The rows are grouped in 3 ways, from coarse to fine. Each group lies inside one group of the grouping before and may be the whole of it. The rows also spread widely along 11 directions, which tell nothing about the answers.
Known rows, each followed by its group in each grouping:
[ -3  12   1  16   3 -23 -20 -16  -4   8  -8   1  -1  -6  -9 -10   2  -5
  -4 -13 -20  17   3 -17   2   4   0] | gevup Q192 Q899
[ -9  12  -3   8  -4   2  -7  -5   0  14  -4   4   5  -3  -3  -6  10  -9
   5 -32 -12  17  14  -5  20  -2  -6] | Susa Q745 Q189
[  4 -14  -1 -10   9 -15   0  21  -4 -14  -1   6 -17  10  -8   5   4   8
  22  26   7  -4 -21 -10 -17  -7  12] | Tomib Q596 Q54
[ -9  -2  -7 -14   8  -3 -11   3  -1   7   3  -5   1   7  -2 -11  12  -2
  23   3  -8   3  -1  -9   0  -4   2] | Susa Q745 Q624
[  2  12  -2  -4  -6   4 -12  -4   1  -4   1 -10  -1  -9  10  13   5   4
  13  12   2   1  11  -6  -4  10  -4] | beg Q121 Q222
[ -4   2  -7  -1   9   9 -20 -16  -2   6  -8   3   8 -21  -5 -21   8   2
   3 -10   0  -6   1  -2  -3 -12   3] | beg Q418 Q551
[-11   6   7  14 -12   8   3   1   1   4  18  -1  10  -7   6  -3 -10  -5
  -7 -16  -5   1   6   5   9  -3   0] | Kufi Q463 Q354
[  4  -7   8  -6  -2 -18   3 -11  -7   5  -4  10 -11   1  -1   4  -7   9
  -4   2  -6   1  -7   7 -14   0   8] | gevup Q520 Q677
[ -2  15  -7   4  12 -23 -17  -6  -9  16 -14  11  13  14 -10   0  17  -3
   9  -1  -9   1  10 -14   5   7  -3] | beg Q50 Q90
[  5   5   2   3 -10  -1  -7 -12   2  -6  -6   9   2 -19   5   7 -14  -9
   4 -15  -3  -3   3   4  -2  -6  -9] | gevup Q296 Q783
[ -1   5   1  25  12 -20  -9 -11  -2  -6  -6   4  -7  -2 -22  -7  -2   0
 -11   4  -1   7  -4 -20 -11   0  16] | Tomib Q260 Q681
[  3  -2   4  10  -7  -6   6   2   3 -13   1   4 -11  -1   0  10 -13  -1
  -2   1   4   1  -6  -2  -3   1   6] | Tomib Q274 Q512
[  2   2  22  -6   4 -13  22   0 -12  16 -13  25 -11   8  -1  12  -4  15
  -9  -2   7   0  20  15  -2  -3   2] | Kufi Q415 Q737
[-1 -5  2 -7 -4  2  4  3  0 -4  5 -4 -6 -1  7  8 -3  9  4 14  6 -4 -4  3
 -8  3  9] | Tomib Q274 Q362
[  9   3   0 -20  -1  -5   0   0  -3   8 -19  25   1   5   8  12   5  -4
  20 -12   0  -3  13   8   6  -8 -16] | beg Q418 Q366
[ -5   6   1   3  -5 -15 -20  -3   0  -8   1  -7   0  -8  -3   4  -6 -10
  14   7  -9   2   2 -14  -5   2  -5] | beg Q50 Q80
[  9  -6   5  -2  -4   4  18 -19  -1   6  -8  11 -15  -7  10  12  -5  19
 -17  -9   8   2   0  16  -8   4  11] | gevup Q724 Q321
[ -1   2   9   1 -17 -13  -2  -6   1  -6   2   9   3  -4   1   9 -20 -14
   7 -14 -10   2   4   3  -1  -4  -9] | Tomib Q260 Q827
[  7   2  -6   1  -8  -3   5   0   0  -4  -2   9  -1   0   8  14   1   5
   1  -7   2   0 -12   1   1   6  -1] | gevup Q724 Q507
[  0   4   1   9  19 -25 -10 -23  -4  11 -14   6 -10   4 -18 -12   8   3
  -5  -7 -15  22   5 -19  -6   3   8] | Susa Q564 Q913
[ -6   4   5  13   4  -2   1   1  -1  -5  -2   3  -9 -13 -13  -2  -6  -3
  -3  -1   5   6   8  -8  -5  -9   5] | Susa Q59 Q60
[  4   6 -19   3   5  13  -2  -3   4   8  -6  11  17   7   6  -3  16   0
   8 -15  10  -9   0   2  16  -1  -1] | Tomib Q274 Q759
[ -7  11   6   8   2 -15  -1 -10  -5  22  -3  10  12  18  -5  -3   2  -1
  -5 -11 -10   6  14   0   9   6   7] | Tomib Q596 Q488
[  1  -8   0 -16   5  -3   3   4  -7   6  -3  10  -8   2   3   1   9  15
   8   9   5  -5  -9   5  -8  -5   8] | beg Q418 Q612
[  8  19 -17  32   9   5 -14 -21   5  -5  -9 -11   0 -13  -1   1  14   5
 -14  -4   5  10   4 -19   5  17   7] | gevup Q192 Q574
[  5   0 -10  13   2  -3   2   8   0  -2 -10  29  15   3 -10  -3  -1 -11
   4 -22   9 -15 -13   2  11 -15   0] | Tomib Q323 Q68
[  9 -23  -9 -16   7  -7   4  -6   5  -9   4   7 -13  14   3  -5  -7   0
  16   5   5  -9 -28   2 -15  -6  11] | Tomib Q323 Q738
[  2  -3   3  -7  -3 -15  -6  -3  -8   8 -12  10 -11  -7  -1   6   7   8
   6  -8 -10   9  -5  -1  -1   1  -1] | beg Q50 Q590
[ -2   4  -6   0   5  -5 -13 -10   0   1   0   2  13   2  -4  -8  -3 -11
  12   1  -1 -10   1  -6  -3  -3   0] | Tomib Q323 Q738
[ -4 -13   2  -7   4 -13  15   4  -5  -1  11   0  -6  16  -1   6  -2  14
  -3  18   5  -8 -20   3 -14   7  18] | Susa Q745 Q624
[  4   1  13  -3   0 -17  12   0 -15   6 -12  12  -3  -2  -4  17   1  23
 -11  19   9  -6   0   7 -14   8  13] | Tomib Q596 Q54
[  7   1  -1  -4  10 -14  -7  -6   0   2 -14  16 -14   9  -5   1   5  -2
  13  -3  -3   8   5  -8  -3  -3  -2] | beg Q418 Q551
[ 10  -1  -8 -13   0  -9   2  -8  -3   6 -14   9 -10   2   5  12  14   7
  11  -9  -4  14  -2  -2   2   7  -5] | Susa Q59 Q60
[  1  10 -16  25  -9  14 -15  -8  -1  -6  -5  -1  15 -34   0   3  11   2
 -11 -24   3  -4 -13  -4  13   4   0] | beg Q50 Q590
[-10   9   9  -3   1   4  13   8 -12  31  -3  16   8   8   5  -2  10  15
 -10  -9   5  -3  19  16  11  -5   5] | gevup Q192 Q899
[-13  -2   5  10   8  -5   2  -7  -4  16  14  -7  -3   8  -6 -15   2  16
 -17   8  -4   3  -6  -4 -11   5  26] | gevup Q724 Q321
[ -8   5  -3  16   1   7  -2  -2   1  -8   5  -6   5 -14  -8  -4  -3  -2
  -6   0   8  -7  -1  -6  -2  -3   7] | Susa Q745 Q189
[ -8 -14  19 -14  -3 -20  10  -2  -7  16   2  17 -10  14  -2  -5 -13   5
   1  -6 -10   4  -1  12  -6  -8   9] | Tomib Q274 Q362
[ -7   6  15  -9   1 -11   1  15 -12  11 -11  27   1   1  -8   3  -3  -1
  14  -1   1  -7  18   6  -1 -20  -8] | beg Q121 Q222
[  4  11   0   6   9 -25 -10 -22 -11  14 -13   8  11   2  -5  -2   4   7
 -12   2  -8  -2   1  -6  -6  11   3] | gevup Q192 Q899
[ -3  -3   2   0  -5 -11  -5   0   0   2   8  -2 -15   3   1   1   2   2
   6  -2 -11  15  -8  -8  -1   5   7] | beg Q418 Q612
[  4   3  -4 -10 -13  21 -12 -13  10 -19   6 -19  -6 -30  20   9 -14  -5
  14   9   7  -5   9   5 -11  -1  -9] | gevup Q192 Q574

New rows. What belongs after each?
[-10  -2  -2  -2   0  -4 -10  -8   2  -2  18 -18   1  -3   0  -8  -2   0
   5  10  -9   4  -8 -11  -9   4   7] | Susa Q564 Q913
[ -8  -4   4   0   2  -3  -2  -2  -4   3   8  -4  -5  -6   0  -9  -7   8
  -3  10   1  -6  -7   3 -12  -5  11] | gevup Q192 Q574
[ -3  -1   2   4  11 -15   4   0  -5   8  -3  17   2  18 -13  -6  -1   1
  -1   0   3  -6  -1  -2  -5  -8  11] | Tomib Q260 Q681
[  3   2  -4 -20  12 -17 -16   3 -13   3 -18   1  -9  -4  -3   8  20  14
  21  27   0  -3  -1 -10 -16   2   1] | beg Q50 Q90
[  6  -7   3  -1  10  -8   8 -13  -1   5  -7   9 -18   5   0  -1  -4  12
  -7   4   6   1  -1   5 -12  -1  11] | gevup Q192 Q574
[  6  10   7   7  -6 -14  13  -4  -5   4  -1  12   7  10   7  21  -5   4
  -8   1   1  -2   7   4   2  13  -3] | Kufi Q463 Q354
[  1   3  -1   0  -5 -20 -22  -7  -6  -1  -5   8   8 -12  -8  -6  -5 -10
  10 -10 -19   0 -12  -6  -4  -7  -6] | gevup Q520 Q677
[ -8  -2   2  -1   2 -13   1  17  -3  -5   5   5  -2  10  -9   1  -3  -6
  14   9   0  -5  -6  -8  -4  -7   2] | Susa Q745 Q189
[ -5  12  -6  28  10 -21 -13  -9   1   0   5  -4   7  15 -17  -7   3  -6
  -6   5  -7   6  -3 -24  -1  11  13] | Tomib Q260 Q681
[ -7  19  -2  26   5  -9 -11 -14  -6  17  -7   2  10  -2 -13  -9  14   4
 -16 -15  -8  14  12 -14   9   8  11] | Tomib Q260 Q681
[ 11 -11  -9   1  11   4   6   5  10 -19   3   8 -17   9   1   2  -3  -3
  13   0  14  -4 -13  -4  -3  -7   5] | Kufi Q415 Q737
[-14   5   8  10   8  -5   2   4  -5  14  10  -4  -3   8  -7  -9   2  13
 -10  15   0   1   7  -6  -9   2  20] | gevup Q724 Q321
[-3  4 -6 -9 15 -6 -6 -1 -5 16 -8  8  5 18 -4 -8 19  7 15  5  0  1 10 -7
  1 -3  5] | Tomib Q260 Q827
[ -3  15  -7   8   5  13  -3   3  -6   8  -9   2   9 -10  -2   1  19  13
  -3   3  12  -3  12  -4   4  -1   8] | Tomib Q260 Q681
[ -6  -1   7   3   3 -13  -2   0  -5   3   3   8   0   0  -5  -7 -10  -1
  -3   2  -3  -5  -4   0  -7  -8   5] | gevup Q192 Q899
[ -8   6  -4   4   1  13 -11 -10  -1  10   3   4  18 -13  -1 -16  -1  -4
  -2 -15  -1 -13   6   9   3 -14   3] | gevup Q520 Q677
[  2   6   4  -6  -1 -18   5  -5 -10  10  -7  12  12  14   1  12   3   8
   0   9   1  -8   5   4  -4   8   2] | Tomib Q260 Q827
[ -6  13  -4   2  -3   1 -14 -15  -3  11  -3  -5  14 -11   4   3   7   0
   0  -6  -4  -3  14   0   4   9  -3] | beg Q50 Q90
[  0   9   7 -23   1 -20   1   3 -13  17  -9  13   9  16   9  14   2   7
  14  22   0 -13  15   8  -7   5  -9] | gevup Q192 Q574
[ -1  18  -8   6  10   5  -8  12  -8  14 -11  10  13   1  -2  -1  27   7
   8  -7   4   1  13  -8  19   0  -4] | Kufi Q415 Q737
[  1   4 -11  11   8  -6   2  -2   3  -7   8  -3   6  13  -4   6   2  -3
   1  13  10  -7  -6 -11  -4   9   7] | Susa Q59 Q60
[ -3  18  -7  -7  11   1 -24   6  -8   6 -12   0   9  -8  -3  -3  22   3
  21  19   3  -5  18 -15  -2  -3  -5] | beg Q418 Q551
[-1  1  2 -4  9 -7 -4  1 -4  9 -5  9 -5  8 -5 -4  3  3  7  5 -1 -2  6 -1
 -7 -8  6] | gevup Q520 Q677
[  2   1 -12  15   6  -3 -13  -4  -4   0  -6  -1  -3 -18  -6 -11  12  10
  -6  -7  -3   6 -20 -10   0  -1  11] | gevup Q192 Q574
[  5   7  -8   7 -10  -2  -4  -4   3  -7   1  -1  12   0   8  12  -2  -4
   2  -3   2  -6  -6  -3   6  11  -3] | Tomib Q274 Q512
[  2  -2   1  -4  -9   9   2 -21   9  -2   9 -12 -10  -7  19   4 -10   2
  -4  -6   0   5   5   8  -4   8   2] | gevup Q192 Q899
[  0  -9   1 -11 -11  16  22  -6  10   1  13  -4 -17   5  20  14  -4   7
   0 -12   6  11   3  13   3   6   3] | Susa Q564 Q913
[-15   7   4  19   4  -5  -7   0  -2  14  18 -17  -4   6  -5 -15  11   9
 -10  -3 -12  19   0 -15   8  12  18] | Kufi Q415 Q737
[  3  13   0   8  -2 -19  -3 -17  -8  13 -11  16  24   4  -2   6  -1   1
 -10  -7  -3 -10   2   4   4  10  -2] | Tomib Q274 Q759
[  1  -8  11 -15 -10  -1  12  -3  -2   5   1   7 -16  -3  13   9 -11   8
   2  -3   2   2   2  17  -6  -4   0] | gevup Q192 Q574
[ -6   7  -3 -18  -3  -4 -23  -4  -7   5  -6  -1  15 -13   4  -2   4  -5
  22   6  -6 -12   8  -1  -3  -6 -11] | beg Q50 Q80
[  5  -8  -9 -14 -14  17 -14 -24   5  -1  -1  -7  -7 -32  18  -6   4   5
   6 -26  -9  10 -12   9   2   1  -3] | beg Q418 Q551
[ -8  15  -9  -2   2   8 -20   2  -2  10  -5  -4  11  -7   2  -3  17  -5
  19  -4  -3   0  19  -7  10  -2  -7] | beg Q50 Q90
[ -4   2  -7   4  -4  13  -9  -5  -5   1  -4  -1   7 -28   2  -1   8   7
  -4 -10   5  -8  -5   6   1  -4   3] | beg Q50 Q90
[-4 11 11  3  2 -9  6  6 -4  7 -8 13 -1 10 -5  9 -1  0  5  5  5  2 26 -2
  0 -5  0] | Tomib Q260 Q827
[  0  -7  10 -17 -13 -10   4   4  -3 -14   2   3  -5 -11   5  17 -20  -4
  14  10  -1  -9  -6   6 -14  -5  -7] | Susa Q745 Q624
[ -4  -1  -6  12   1   2  -6 -25  11 -12  13 -14   8  -4   0  -6 -15 -12
  -4  -4   1  -7  -5  -5  -7   5   7] | Susa Q745 Q624
[-21  33   5  13  10  -4 -24   5 -14  31  -8   0  19  -4 -13 -15  27   2
   4   2 -10  10  38 -18  14  -1   0] | beg Q418 Q612
[  9  -7  -8 -18  -8   7  -4  -7  11 -16   5   0  -3  -2  19   9 -17 -14
  24   1   5 -13  -4   9  -7  -7 -13] | gevup Q192 Q574
[ 5 -8 -7  1 11  2  3 -6  6  0 -1 10 -9 12  0 -6  4  1  4 -8  6  0 -8  0
  0 -5  9] | beg Q418 Q366
[ -5  -7  11   3  -8   3   8  -5   5  -8  12  -1 -13  -9   5   1 -26  -3
  -5   2   6  -5   2  11 -12  -9   5] | gevup Q192 Q574
[ -4  -6  -2  11   5  -3   4 -19   6  -3  13 -13 -13   2  -3  -6  -5   4
 -11   1   1   9  -7  -7 -10   9  17] | Susa Q59 Q60
[  0  -4   0   9  10  -6   1 -22   7   6   4   7  -6  16  -3 -11  -5  -3
  -7 -10   1   2   2   0  -3   2  11] | beg Q418 Q551
[  6  14 -12  -2   2  -5 -23 -12  -5  -2 -22   3   7 -26  -5   2  14  -5
  16 -10  -7   8   7 -14   3  -2 -15] | Susa Q59 Q60
[  1  -1  11  -2  -5   3  12  -7  10 -16   4  -5 -24   0   5  16 -20  -8
   7   9  10   5  20   0 -12   0  -1] | Susa Q745 Q189
[  4   9   1  16  -6   1  -1 -15  -9   5  -8   9  12 -27   0   1   1   9
 -19 -20  -3  -1  -2   5   5   0   1] | Kufi Q463 Q354
[ -9  -3  13  -1   8  -3   3 -11   5  10   9  -4 -24  14  -2  -9  -4   4
   4   2  -3  16  20  -3  -8  -1  14] | beg Q121 Q222
[ -4   4  -2  21  10  -2   4   2   2  -1   6  -6 -14   8  -4  -1   3  10
 -12  13   9   6   1 -10  -5   7  19] | gevup Q192 Q574
[ -5  12  23  -6  -6 -26   2 -11 -12  20  -7   1 -14   6   1  13  -3  15
  -6  12 -15  19  23  -3 -11  15   3] | gevup Q724 Q507
[-12  16  -9  -5   7 -19 -33  12 -12  13  -5   1  26   4 -13 -15  21  -6
  28   9 -18  -2   2 -22   4  -6  -6] | Tomib Q260 Q827
[  1 -12  -1 -21   3   0   9   2   2  -6   6   2 -11   5   7   7  -4   6
  14  13   7  -6  -7   5 -14  -6   2] | Susa Q564 Q913
[  8   0 -11   4 -10  13   2 -23  11 -15   6 -10   3 -16  14  14  -7  -1
  -6  -9   7  -2  -6   3  -2  11  -2] | Susa Q564 Q913
[  3   2 -11 -17  15   4  -7   2  -6   0 -11  -2  -3  -7  -1   1  19  12
  20  24  12  -6   5  -8 -12  -4   2] | Susa Q59 Q60
[ -4  10  -2  23   9  -3  -3 -12   3  -2  -4   0   2  -2 -13  -5  -1  -7
  -7  -7   5   2  11 -12   1   0   6] | Susa Q745 Q189
[-5  7 -4  9  4  0 -8 -3 -1  2  5 -5  2 -4  1 -6  3  3 -3  4  1 -1  0 -7
 -2  1  7] | gevup Q192 Q899
[ -3   6  -2   0   6  -1   2   3  -6  13  -8  13   8   8  -1   2   9   4
   2  -1   9 -10  10   4   6  -2   2] | beg Q50 Q80
[ -1  -8   5   2   3 -10   8 -17  -4  10   4  -6 -10   7   1  -3   0  21
 -18   9   0   4 -10   2 -11  14  24] | Tomib Q274 Q512
[  4  -1 -11   7   4   2  -6 -18   6  -4   2  -2   6   0   0  -7  -1  -1
  -1  -3   6  -7  -9  -4  -3   4  10] | Tomib Q323 Q68
[ -8 -10   8   0   0   6  12 -12   3   8   9   1  -9   4   4  -4 -10   6
 -11  -4   9  -6   5  14  -5  -2  14] | beg Q50 Q80
[  6 -12   2 -19  -2 -14  -4 -14  -3   4 -13  15 -12  -2   3   2  -5  -1
  13 -14  -7   1  -5   8  -5  -8  -5] | beg Q50 Q80
[  5  -5 -20  20   8   6  -1 -14  10  -4   3   7  10   8  -3 -14   1  -6
  -8 -24   6  -8 -22  -3  10  -2  13] | Tomib Q274 Q512
[  6   9  -3   9   5 -17  -2   0  -5  -8  -4   4  10   8  -6  13   0   4
  -1  26  11 -15  -5 -10 -10  12   8] | Tomib Q323 Q68
[  1  17 -11   5   9  -6 -11   4  -7   4 -12   7  20   5  -6   4  18   2
  12  11   6 -10  10 -12   3   2  -2] | Tomib Q260 Q827
[ -4   1  -7   9  10   8  -4  -1  -3   3   3   1   8  -6  -3 -10   5  10
  -5   7  10 -15  -8   0  -7  -5  14] | gevup Q296 Q783
[ -1   7  -5  13  -8   0  -6  -6   0  -3   2  -4   8 -10   0   3   3   2
  -4  -7  -2   3  -4  -5   3   6   4] | Tomib Q260 Q827
[ -3   3  -6  17   5   6  -7  -7  -2   1  -8   5  -2 -19  -9  -5   8   5
  -9 -14   5   0  -2  -2   1  -6   8] | beg Q50 Q90
[ -1  -2   3  10  -5 -18  -2   8  -2  -8   4   6  -3   5  -7   7  -8  -3
   2   4  -4   0 -14  -9  -4   3   6] | Tomib Q274 Q362
[ 20 -13  -5  -3 -12   7  17 -19   9 -10  -6   7 -21  -5  17  20  -7   6
  -4 -19  10   8 -13  11  -1  10   4] | Tomib Q323 Q738
[ -5   2  -3  14  -1   6  10   4   0  14   6  -6 -12  10   4   2  20  22
 -14  -8   1  20  -3  -4  12  17  22] | Tomib Q274 Q362
